There are 3 ways to turn a row about zero (a turn may also mirror it). The second row of each pair is the first, turned, with some noise. The first 30 pairs use one turn. New pairs use 3 turns, one after the other, and a turn may come again.
In the rows, 128 means zero.
Known pairs, each followed by its turns in order:
[128 107  84  93 171 121 153 180  97]
[162 114  61 161 116 133 125 153 173] : q_915

[128  79 115 139 157 130 113 105 114]
[154 110  82  99 133 121 111 131 141] : q_880

[139 151  48 150 124 120 127 121 134]
[142 129 180 130 145 148 160 180 149] : q_215

[134 144 136  94 192 137 116 127 167]
[130 133 137 101 100 130 132 201 125] : q_880

[121 118 115 128 106 142 129 138 163]
[143 129 141 163 147 119 112 133 131] : q_215

[148 124  85 166 104 157  98 126 170]
[111  74 119 127 135  74 143 125  93] : q_880

[148 143 138  94 125 113 101 154 128]
[135  81 113 109 117 112 121 136 117] : q_915

[ 80 150 129 131 155  56 127 124 141]
[180 183 125 151  81 111 140 131 122] : q_880

[131 141 105  66 142 116 132 117 123]
[ 77 122 149 123 106 106 129 158 118] : q_215

[ 95 120  99 142 140 128 123 163 161]
[145 108 122 166 117  91 139 153 142] : q_880

[ 97 129 149 152 208 196 127 178 129]
[165 128 136  96 146 152 175 128 227] : q_915

[138  67 128 131 151 116 123  94 114]
[ 99 177 102 119 112  96 109 128 149] : q_915

[160 125 139 109 185  95 148 172 142]
[ 79 172 154 112 135 113 152  81 132] : q_215

[ 48 123 178 114 141  91  93 103 129]
[ 83 129 128  96 217  98 126 156 130] : q_915

[128 104 112  91 147 135 126 139 113]
[120 133 106 124 131 131  99 153 161] : q_880

[154 133 152 187 102 135 106 158 134]
[140 104 167 119 169 101 161 103 117] : q_880

[103 138 139 186 128  86  95 128 138]
[181 112 132 123 138 145 175  98  99] : q_215

[148 175 127 142 136 131 111 144 127]
[170 103 150 117 128 129 120 107 125] : q_915

[135 103 122 136 125 144 138 130 138]
[113 141 123 132 109 141 137 123 141] : q_915

[111 126 136 122 163 170 150 123 183]
[113 133 163 112 118 169 128 160 174] : q_915

[135  95 153 157 118  82 123 126 127]
[168 124 136 109 111 114 137  82 135] : q_215

[ 97  63 164 124 132 162 131 143 134]
[142 144 111 127 141 119  54  95 105] : q_215

[147 137 117 169 156  87 133 192 104]
[131 155 142  78 176 124 179  98 147] : q_215

[144 135 126 137  59 116 128 115 152]
[ 96 119 147 139 112 142 128 106  68] : q_915

[132 204 131  87 208 113 155 143 170]
[174  67 171 136 143 141  75 185 179] : q_915

[126 125  70 135 137 161 133 144 203]
[101  67 114 149  88  80 147 165 120] : q_880

[110 128 121 189 139  95 128 127 140]
[179 145 142 121 135 147 164 112 113] : q_215

[138  55 109 144 208 143 117 167 136]
[170  80 101  93 133  99 123 180 197] : q_880

[129 140  96 140 130 208  87 114  48]
[113  83  94  84 157 197  91 185 141] : q_215

[179 128 165 139  89  97 145 103 163]
[ 94 147 130  87 125 131 193  91 113] : q_880

New pairs, each followed by its turns in order:
[153 106 174 111 136  79 182 127 111]
[141 105 131 194 159 163 112  99 148] : q_880 q_880 q_880

[137 134 145 170 144 122 157 150 150]
[142 157 150 126 104 124 131  93  98] : q_915 q_215 q_915

[122 147 120  54 119 136 117 186  75]
[129 180 151 118 114 139 184 198 106] : q_915 q_215 q_880

[111 129 119 131 122 120  82 122  84]
[120  80 133 131 122 118 128 112  83] : q_215 q_215 q_215

[107 104  94 189 189 117 145  81 139]
[131 168 174 130 175 154  97  90 183] : q_915 q_880 q_880

[114  64 145 132 125 139 131  82 142]
[167 143 105 125 161  88 107 166 152] : q_215 q_880 q_915

[120 132 132 161 179 140 116 165 104]
[148 123  84 117 108 152 150 121  82] : q_880 q_215 q_880

[132 102 114  99  93  78 151 128  81]
[104 141 141 108 118  90  69  97  93] : q_915 q_880 q_915

[140  48 139 184  74 142 122 164 137]
[134 102 170 175 137  65  99 171 181] : q_880 q_880 q_215

[131 123 116  82  83 127 151 154 139]
[122  98 139  99 144 119 132  68 138] : q_880 q_880 q_880

[141 208 147  48 117  48 161 148 121]
[166 172  81 229 107 168 115  87 155] : q_880 q_215 q_915

[132  67 162 140  91 103 133  48 115]
[116 156 145  80  90 128 142 180  57] : q_215 q_880 q_215

[153  91 151 153 120  78 143 136 136]
[101 143 128 170 117 166  89 116 116] : q_215 q_880 q_880

[ 99 120 106 161 131 113 127 111 167]
[100 144 148 114 123 152 128 176 137] : q_915 q_915 q_880

[208 107  74 146 123 134 159 156 127]
[152 195 170 159 171 120 132  80 118] : q_215 q_215 q_915

[146 129 138  78 131 149 150 164 135]
[145 154 137  90 111  99 151 151 109] : q_915 q_215 q_880

[139  89 196 138 175 121 103 124 123]
[187 120 105 157 167 104 121 174 148] : q_915 q_915 q_880

[148  89  64  83 162 136 142 107  49]
[189 222 103 136 139 134 161  91 101] : q_915 q_880 q_880

[ 99 127 143  72 146  87 162 144 127]
[129 131 172 116 118 125 124 108  58] : q_215 q_880 q_880

[116 151 176 185 208 116 125  81 112]
[164  82 106 111 143 175  63 138  65] : q_215 q_880 q_215

[ 85 133 127 143  90 110  99 166 208]
[155 176 131  93  94 102 175 107  66] : q_215 q_915 q_880

[145 122  89 108  74 156 113  90 146]
[146 157 139  66 169 116 131 111 155] : q_915 q_880 q_915

[124 112 135 193 115 208  90 117 116]
[ 87 160 131 163  69  68 152 126  92] : q_880 q_915 q_880

[157 126 128 149 120 199 143 127  48]
[174 139 133 180 146  69 140 121 188] : q_215 q_880 q_880

[108 130 132 120 116 138 110 161 134]
[134 115 131 114 129 142  89 121 126] : q_215 q_915 q_915

[124 129 137 141 139 128 131  73 139]
[107 143 141 107 113 117 108  89 123] : q_915 q_915 q_215

[173 106 165 109 142  48 123 126 146]
[145 121  73  74 157 119 164 115  74] : q_215 q_915 q_215

[145 122 142 155  75 102  83 147 128]
[112  74 116 126 148  79 108 130 155] : q_915 q_215 q_215

[131  94 138 149 139 114 136 163 141]
[102 121 132 163 126 151 140 147 110] : q_880 q_880 q_915

[133 128 175 105 191  63  82 169  68]
[157 140 213 181 134  65  96 142 177] : q_215 q_915 q_880

[120 146 111 123 150  99 109 147 123]
[143 127 150 137 112 107 152 124 150] : q_215 q_915 q_880

